There are 9 hidden switches. A switch that is on adds its own fixed numbers to the row, and there is some noise. The rows also spread widely along 13 directions, which tell nothing about the answers.
(in the rows, 128 means zero)
Some rows, each with its switches (1 for on, 0 for off) after it:
[191 105  76 140  47 111 155 165 138 125 114 117 159 132 134 135 106 108
  93 163 130 125  71 168 106  99 118  93 102 123 135 117]
1 1 0 1 1 1 1 1 1
[197  72 169 100 111 152 168 138 145 104 153  96 111 149 156 145 117 158
 119 105 133 158 117 141 104 125 107  81 206  84 111  73]
0 0 0 0 0 1 0 0 1
[172 105 142 113 115 148 134 179 161  54 134 104 150 111 127 184  99 155
 100 135 109  39 111 142 160 135 116 178 183 157 111 145]
1 0 1 0 0 1 0 1 0
[173 115 108  89 109 146 124 163 135 109 131 119 137 154 129 157  73 118
  71 163 129  87  96 167 136 122  98 143 165 120  97 128]
0 0 0 0 1 1 0 0 1
[141 156 153 121  99  85 187 151 131 130 169 131 139 109 127 129 117 139
 172 153 184 126 113 136 138 151 146  48 137 149 157 112]
0 1 0 0 0 0 1 0 1
[142  65 113 171 112 113 150 113 113 117 107 121 108 151 153 165 169 151
  83  93  86 121 114 180 100  78  82 146 109 147  72 127]
1 0 1 0 1 1 1 1 1
[152 113 107 121  65 130 153 179 138 111 117 148 110 100 111 158 177 145
  73  75 159 116 143 182 161 129  88 132 100  89  88 111]
1 0 1 1 0 1 1 1 1
[114  76 143  71 140  81 185 104 114  83 134 155  99 109  97 112  86 182
 118 108 135  94 122 182 111 148  50 127 151 130  97 146]
0 0 1 1 0 0 0 1 1
[132 124  82 150 107 121 162 188 161 109 119 144 125 112 104 145 120 143
 146 174 155 105  95 125 139  83 144  92 150 140 131 111]
1 1 1 0 0 0 1 1 1
[156  80 125 115  79  90 181  95 119 148 132 145 152 174 128 127  76 151
 118 119 114 149 116 126  27 121  97 137 142 104 101 130]
1 0 0 0 1 1 1 0 0
[123 118 166 157 125 101 150 152 148  77 163 141 106 101 116 118  85 155
 185 142 123 109 122 140 116 138 140  83 144 141 145 132]
1 1 0 0 1 0 0 0 0
[183  84  58 100  65 121 208 118 127 109 128 145 118 128 133 133 120 132
 140 137 129 168 115 147 119 115  56 142 105 170 118 130]
1 1 0 1 0 0 0 0 0
[191  82 123 148 134 146 170 154 142  92 127 116 149 131 163 162 104 147
  77 152 108 103 126 184 127 142  80 145 119 148  70 127]
1 0 1 1 0 1 0 1 1
[152 125 161 125  75 118 195 154 133  79 154 122 144 120 117 174 114 162
 164  98 151  77 109 128 113 137 135 131 184 135 146  98]
1 1 0 1 0 1 1 1 0
[116 141 134 133 173 109 137 165 174 102 122 136 159  93 105 121 109 154
 127 191 156 111 140 158 141 158 140  69 122 117  91 160]
0 0 0 1 0 0 0 1 0
[152 118 140 131 105 103 150 150 143 104 131  83 190 118 138 157 123 147
 110 155 127  62  99 138 116 134 148 134 125 169 125 179]
0 1 0 0 0 1 1 1 1
[179  84 129 118  50 116 161 113 126 129 135 118 143 120 154 173 154 132
 108  50 108 126 156 145 114 148  66 201  90 129 111 150]
0 0 1 1 0 0 0 0 0
[171 100  69 113  49 143 180 168 133  58 120 150 118 104 100 156 122 146
 143 104 114  92 100 114 137 104  97 170 141 167 141 143]
1 0 0 1 0 0 1 1 0
[198 100  77 152 118 188 186 188 188  67 128 106 139 122 139 157 104 141
 149 173 126 133 104 125 139 107 115 115 186 130 103  88]
1 0 0 1 0 1 0 1 0
[149 109 101 131  97 137 232 147 140  66 160 174 108 104 106 117  89 176
 182 124 137 131 155 121 115 171  76 163 112 163 106 153]
1 0 0 1 0 1 0 0 0
[125 116  98 157 143 124 160 150 137  73 138 129 114 120 123 153  91 142
 154 150  94  69 128 168 137 113  89 163 143 180  96 152]
1 1 1 0 0 0 1 0 0
[203  59 155  70  82 144 181 177 122  57 138 110 136 128 133 190 119 189
  93  97 126  79 104 139 126 136 100 148 191 119 126 110]
0 1 1 1 0 1 1 1 0
[189 124 125 154 118 147 155 176 152  88 150 127 132 109 150 150 120 135
 135 175 132 140 117 137 154 130 139  84 130 168 127 128]
1 0 0 0 0 1 0 0 0
[194 130 149 129  55 117 188 137 123 116 164 104 163 124 168 174 145 127
 125  85 144 109 139 160 140 182  96 137 107 150 118 123]
0 0 0 1 1 1 1 0 0
[141 143 138 170  92  98 176 165 136 132 152 152 137 115 139 155 140 140
 133 127 176 113 130 159 135 149 134  89 104 135 116 112]
1 0 1 1 1 1 1 0 1
[157 126 149 156 121 124 141 134 135  97 152  76 143 139 167 167 112 115
 150 132 106  68  94 160 134 119 128 111 175 172 128 122]
0 0 0 0 1 0 1 0 1

New rows. What belongs after each?
[155 153 188 158 120 109 113 154 112  98 163 133 121 110 162 183 149 120
 102 138 139  97 120 200 185 142 143  83 109 185 125 122]
1 0 0 0 1 1 0 0 0
[125 120 149  87  75 121 111 134 163  97 106  86 118 112 102 167 173 138
  99  60 155  72 107 158 152  94 118 140 201  99 117 122]
1 0 0 0 0 1 0 1 1
[130 121  97 147  97 112 214 119 139 103 137 143 105 115 114 127 137 145
 162 104 135 146 140 160 119 130  71 124 120 143  89 111]
1 0 0 0 0 1 1 1 0
[173  97 141 144 134 156 148 167 142  78 147 109  93 123 150 139 142 147
 115 120 112 153 141 192 152 136  92  66 142 101  77  96]
0 0 0 0 1 1 1 0 0
[160 125 130 129  73 100 131 151 137 148 148 162 155 124 123 139  54 114
 103 145 127  98 121 133 100 143 114 158 103 119 135 149]
1 0 1 0 0 0 0 0 1
[182 105 148  96  77 117 158 148 138 118 131 100 144 138 152 188 170 142
  88  96 164 108 108 174 148 129 107  92 180 117 110  86]
1 0 1 1 1 1 1 0 0
[160 116 122 127 109 116 136 143 137 143 114 117 154 129 149 169 191 141
 107 137 149 163 129 124 131 111 148  81 105 150 114 145]
0 0 0 0 0 0 1 0 0
[146 102 151 170 156 137  96 159 147 107 117 115 114 140 153 176 156 139
 103 161 115 139 116 169 127  80 156  71 143 127 103 109]
1 1 0 0 1 0 0 0 0
[148 108  81 145 131 164 183 178 130  52 142 159  74 113 116 142 113 163
 173 157 131 118 104 136 151  92 109 119 160 171 121 124]
0 0 0 1 0 1 0 0 1
[104 110 153 118 134  97 142 132 112  38 128 132  91  85 119 156 188 184
 123  99 133  68 124 184 176 137 107 132 113 217 110 202]
1 0 0 1 1 1 0 0 0
[169  78 149 105  98  94 139 165 150  79 112 104 156 100 131 162 154 173
  87 142 146  91  87 154 145 127 139  90 140 148 137 153]
1 1 1 1 1 1 0 1 0
[150 122 131 122  82 120 192 158 111  68 160 165 115  85 119 142 145 170
 158  91 133 109 157 125 145 177  98 146  74 179 130 175]
0 0 0 1 0 0 1 0 0
[148  96  92 128 139 140 153 170 136  70 105 119 142 118 124 167 150 175
 127 177 113  95  99 109 138  91 144 126 133 199 116 177]
0 1 0 0 0 0 1 1 0
[167  81 157 128 107 129 158 160  88  66 139 184 119 115 133 189 125 191
  77 113 103  81 133 148 121 149  98 194  81 188 107 175]
1 0 1 1 0 1 0 1 0
[138 100 111 112 145 127 176 142 135  57 130 116 100 113 124 149 151 179
 159 157 137 115 106 136 157 100 115 109 159 203 120 157]
0 1 0 0 0 1 0 0 0
[130  96 125 123 139 144 160 154 102  82 126 158 106 139 122 174 143 181
 118 124 115 113 149 147 107 119 108 154 117 150  88 153]
0 1 0 1 0 0 1 0 0
[ 94  95  90 135 139 113 112 134 165  81 103  97  86 101 109 123 157 142
 106 106 113  91 140 219 159  89  68 149 122 122  60 165]
1 1 1 0 0 1 0 0 1
[133 115 112 102 128 122 161 137 186  90 110  93 139 107 117 134 164 157
 130 130 166 125 132 159 150 129 114  91 173 122  86 141]
1 0 0 1 0 1 0 0 0
[178 119 105 150 126 142 125 174 141 141 123 131 136 122 150 147 133 111
  64 185 125 164 139 188 150 126 109  87  52 119  84 124]
0 1 0 0 0 0 0 1 1
[158  98 106  74  50  90 167 107 109 131 113 146 127 130 115 152 161 140
  91  86 138 144 111 146 117 111  78 134 117 148 119 133]
1 0 0 0 0 0 1 1 0
[169 101 162 121 109 132 130 113 122  88 148  83 120 133 155 169  91 108
 108  91  78  71 104 196 132 122  70 157 176 140 110 106]
0 0 0 0 0 0 0 1 1
[158  82 176 139 110 107 117 133 127  77 129  99 127  95 153 145 155 147
  94  96 101 100 113 187 139 143 108  99  98 144 122 159]
0 0 0 1 1 0 0 1 1
[125 138 123 147 126  90 122 131 171 130 107  73 190 120 144 172 160 120
 107 136 147  68 122 183 140 118 137 118 148 142  90 155]
1 0 1 1 0 1 1 0 0
[150 136 125 145  67  83 130 123 129 145 133 147 163 128 123 135  76 103
  90 135 115 104 118 172 100 145  98 154  72 124 114 148]
1 0 0 0 1 1 0 1 0
[162 120 184 190 125 115 114 149 132 128 134 123 163 118 169 176 159 135
  99 133 104 132 140 159 114 134 161  83  83 137 111 134]
1 0 0 0 0 0 1 1 0
[140 128 144 144  79 134 172 143 135  67 136  97 120 103 138 194 203 155
 134  62 155  58 120 153 184 136 111 169 134 197 117 137]
1 0 0 1 1 1 0 1 1
[150 108 150 151 127 139 124 171 114  53 145 127 106 101 143 151 150 159
  92 117  96  82 138 188 158 143 112 141  83 179  92 184]
1 0 0 0 0 1 1 0 1
[188 101  76 110  80 163 213 198 167  62 124 126 135 104 121 147 170 173
 126 135 163 137 121 116 166 145 107 104 133 152 105 124]
1 0 0 1 1 1 1 1 0
[155 108 151 154 135 133  96 152 168 118 115  83 135 114 154 164 157 120
  54 115 119 100 138 216 158 122 102 116 127  89  63 115]
1 0 1 0 0 1 0 1 1
[171  77 106 134  81 148 145 174 141 103 107 155  83 105 131 157 198 155
  70  88 139 157 139 164 163 114  85 114  83 111  89 111]
1 0 1 1 1 0 0 1 1
[155 159 220 132 118  93 121 127 122 131 170 101 156 134 163 185 118 110
  99 109 142  87 126 211 137 157 138  76 168 116 114  86]
1 0 0 0 0 1 1 0 0
[134 130 180 154 137 118 132 153 145  99 149 117 139 112 131 161 110 149
 127 135 122  94 142 168 124 146 134 120 128 113 108 126]
0 1 0 0 0 1 0 1 0
[152 117 117 159 126 163 120 184 125 107 117 168 105 136 131 171 145 144
  52 145 121 126 143 173 143 119 112 144  72 126  62 131]
1 0 0 0 1 1 0 1 1
[127  81  87  88 143  97 148 101 123 105 102 117 103 144 122 112 128 153
  94 156 127 131  95 182 122  94  73 103 140 166  80 169]
0 0 0 0 1 1 0 0 1
[159  89 153 154 146 122 121 192 167  77 143 130 151 115 123 131  54 167
 144 188 117  97  85 124  98 116 173  68 183  97 147 135]
0 0 1 1 1 1 0 0 0
[117 145  88 132 120  99 145 150 109 126 126 165 106 119 120 162 135 130
 101 160 160  98 123 206 166 105  95 131  78 168  98 140]
0 1 1 1 0 1 0 0 1
[127 120 153 161 179 131 135 153 157  86 139 122  96 103 134 147 122 139
 134 136 115 114 148 201 168 131  93  87 147 113  80  96]
0 0 1 0 0 0 0 1 0
[149  54 128 149 140 127 157 151 156  85 113 137 148 139 122 141  83 191
 131 143  81 108 115  92  52 101 133 139 168 125 107 155]
1 0 1 0 0 0 1 1 0
[101 144 148 115 137  99 179 133 123 137 146 148 139 152 113 151 101 161
 155 147 172  97 130 122  96 131 143 112 164 138 112 128]
0 1 0 0 0 0 1 0 1
[151 125 173 123 142 106 126 130  97 158 134 145 139 159 159 190 156 149
  71 161 149 149 135 171 112 120 144  91  98 139  94 123]
0 1 0 0 0 1 0 0 0
[182 117 118 123  91 137 120 195 100 126 122 179 126 130 133 181 131 134
  17 150 133 110 121 182 151 120 111 130  73 129  91 124]
1 0 1 0 0 1 1 1 1
[185 119  70 132  91 162 154 179 125  82 131 138  83 114 137 158 153 114
 114 133 124 151 116 198 183  97  81  89 120 135 105  92]
0 0 0 1 0 1 1 0 0
[146 113 142 170 109 123 122 152 162  37 131  78 114  69 139 143 160 126
 128  95  98  74 119 223 191 134  94 114 115 157 112 145]
1 0 0 1 1 1 0 1 0
[151 127 135 124 139 156 134 223 133  34 139 177 102  84  98 139 105 171
  83 158 125  86 141 194 173 161 114 100 105 120  88 144]
1 0 0 1 0 1 1 1 0
[182  93 104 151 115 164 155 140 152 110 115 114 106 139 152 171 162 129
  97 122 112 174 128 171 140  87  88 109 141 116  73  76]
1 0 0 0 0 1 0 1 0
[175  87 139 126  94 144 183 188 164  80 143 129 129 113 126 145 128 179
 140 114 154 116 121 113 118 134 139  94 178 100 125 111]
1 0 1 1 0 1 1 0 1
[139 113 142 117 120 115 146 117 119 128 125 122 147 165 149 186 138 149
  78 131 130 102 142 165 107 131 102 176 118 157  68 150]
1 1 0 0 1 1 0 0 0
[140  73 119 100 147 106 192 140 120  59 140 167 101  97 115 118 103 196
 147 144 117 121 138 132 122 151  82 126 114 183 114 186]
0 0 1 1 0 0 0 0 0
[190 110  75 147 100 158 239 145 148  82 142 131 124 119 147 153 136 150
 165 153 134 154 121 116 153 128  84 136 131 210 104 111]
1 0 0 0 0 1 0 1 0
[172  78 142 127  87 107 155 129 109 104 140 129 149 132 151 163  88 146
 101 119  94  75  98 129 104 135  95 181 113 182 132 162]
0 0 1 0 1 0 0 1 1
[151 112 141 174 120 121 100 180 160  99 120 102 151 102 141 137 152 141
  89 148 120 113 131 190 125 124 154  80  83 100 103 162]
1 1 0 1 0 1 1 0 1
[138 115  88 124 153 117 186  87 103 115 132 143  81 144 146 145 131 126
 139 146 118 159 127 196 145 101  45 115 126 194  76 116]
0 0 0 0 0 0 0 0 0
[144  90 137 120 102  96 181 127 113 117 126 145 158 168 129 161 101 179
 131 148 139 113  93 115  49 107 146 121 163 147 127 139]
1 1 0 1 1 1 1 0 0
[100 143 166 123 106  39 136  82 114 155 123 149 121 119 120 142 164 124
 115 111 166 137 112 190 130 119 117  62 111 145 124 118]
1 0 0 0 1 0 0 1 0
[139  98  91 181  79 102 127 131 190 100 101  64 159 103 127 123 155 120
 145 111  94 109  98 147 109  88 127 109 131 122 118 160]
1 0 0 0 1 1 1 1 0
[138 118 139 112  82  89 179 127 119 136 131 179 147 115 114 135 112 160
 113 126 161 126 127 121  91 155 121 130  88 140 128 153]
1 0 0 1 0 0 0 1 1
[175  91  96 134  96 111 132 142 133 117 123 119 167 142 135 146  51 119
 100 158  84  89  95 168  80 105  97 150 140 112 114 148]
0 0 1 1 0 1 1 0 0
[121  94 135 102 118  70 148 102  92 131 123 145  93 139 126 123 136 159
 106 143 145 150  91 180 105  95 105  72 112 152 121 146]
0 1 0 0 1 1 0 0 1
[182 101 163 128 107 113 194 137 134 102 164 107 144 136 158 144 112 157
 156 134 133 138 106 133 108 147 124  63 169 145 134 107]
0 0 0 0 1 1 1 0 0
[129 131 117 120 156 141 166 170 147  78 132 119 106 120 115 135 122 148
 107 142 153  94 124 214 166 143  86  77 162 102  60  94]
0 0 0 1 1 1 1 1 1
[154 135 181 118 129 116 112 165 143  92 143 120 148 113 130 187 107 136
  79 135 135  51 121 184 165 149 127 132 163 131 106 122]
1 0 1 0 0 1 0 1 0
[169 114 151 190 145 125 172 128 135  83 164 115 151 113 177 144 106 145
 148 159  93 117 144 160 121 163 111 132  88 208  98 169]
1 0 0 0 0 1 0 0 0
[111 122 121 122 126 140 124 143 152  87 120  88  96 130 113 154 147 135
 129  89 127  82 121 185 141  85 103 126 203  97  83 113]
0 0 0 0 0 1 1 0 1
[163 104  87  99 107 111 143 152 133 114 109 141 157 144 108 135  76 140
  72 187 119 112 100 168  97 110 104 126 121 123  96 151]
1 1 0 0 0 1 1 1 0
[144 116 102 126 123 116 210 162 161  67 133 108 149 112 120 161 121 168
 166 157 159  71  98 147 150 122 116 109 189 178 120 115]
1 1 1 1 0 1 1 1 0
[165  82  95 103  92 155 152 136 160  99 119 102  80 132 124 128 145 137
 131 104 131 167 106 152 135  70  87  92 197  88 106  85]
0 0 0 0 0 1 0 0 1
[126  98 131 152 131 117 167 156 150  64 134 118 102  91 110 105 134 172
 166 125 121 123 114 147 126 114 122  69 146 129 120 144]
0 0 0 0 0 1 1 1 1
[122 118 189 126 117 101 174 138 106 117 162 163 110 130 135 157 136 173
 103  77 150  95 172 166 122 189  92 138 103 135  78 135]
1 0 1 0 1 0 1 0 1
[144 111 143 105 100  88 148 135 108 147 112 177 147 137 126 171 164 170
  95 158 176 155 120 117  96 115 162  96  90 159 134 157]
1 1 0 1 0 0 0 0 0
[120 115 114 117 106 114 209 121  86 114 145 161 107 169 113 161  78 160
 126 111 129  84 123 155  83 127  69 191 136 149  84 113]
0 1 0 0 1 1 1 1 1
[177 129 123 179 109 147 119 183 118 107 142 162 144 133 148 181 103 126
 115 172  96 110 119 127 116 111 157 137  92 175 127 148]
1 0 0 0 0 0 1 0 0
[184 113 129 162 120 120  98 153 159 141 124 101 147 142 168 170 119  95
  75 171 118 133 102 195 141  97 126  75 142 110  98  95]
1 0 1 0 1 1 0 0 0
[172 143 138  99  61 129 186 148 106 125 161 134 132 142 129 185  87 109
 118  98 151  80 114 181 134 144  81 147 160 108 124  57]
0 1 0 1 0 0 1 1 1
[135  79 170 135 148  86 175 115 126  66 148 134 112  95 139 126 117 179
 129 117 103 101 134 178 133 171  72 118 105 188  97 165]
1 0 1 0 1 0 0 1 0
[175  97 189 152 109  92 155 141 109  95 163 133 134 108 161 152 131 161
 145 142 130 147 107 155 112 133 158  52 105 153 167 133]
0 1 0 1 0 1 0 0 0
[156 130  95 170  86 136  97 177 147 141 104 155 135 127 128 165 161 112
  74 147 136 151 133 165 133 101 144 117  65 104  95 139]
1 0 0 1 1 1 0 0 0
[133  96 143 232 145 135 112 139 143  84 121  89 121 107 170 164 182 140
 135 114  68 106 131 154 133  99 137 139  73 180 102 168]
0 0 0 0 1 0 0 1 1
[154  89 182 190 101  76 114 139 108  87 142 136 154 102 148 131 114 157
 108 132  67 101 104 162  83 135 146 102  55 169 144 195]
1 0 0 0 1 1 1 1 0
[151  95  99 130 134 113 136 128 170  89 110  81 165 122 128 112  85 125
 103 155  80  88 117 183 113 140  78 128 134 131  72 165]
1 0 0 0 1 0 1 1 0
[130 154 155 107  95  80 139 159 105 129 143 173 131 114 108 132 107 136
  67 144 170  97 114 195 146 164 118  76  90 123 109 132]
1 0 0 0 1 1 1 1 1
[134 128 155 151 149 115 118 153 173  82 144  84 141  94 144 158 128 131
 131 145 120  70 143 190 173 147 118 116 136 154 100 150]
1 1 1 0 0 0 0 0 0
[132 107 111 154 101  92 165 141 131 110 106 127 155 112 131 151 185 164
 104 134 143 122 128 162 122 131 123 114  59 170  96 176]
1 1 0 1 1 1 1 1 0
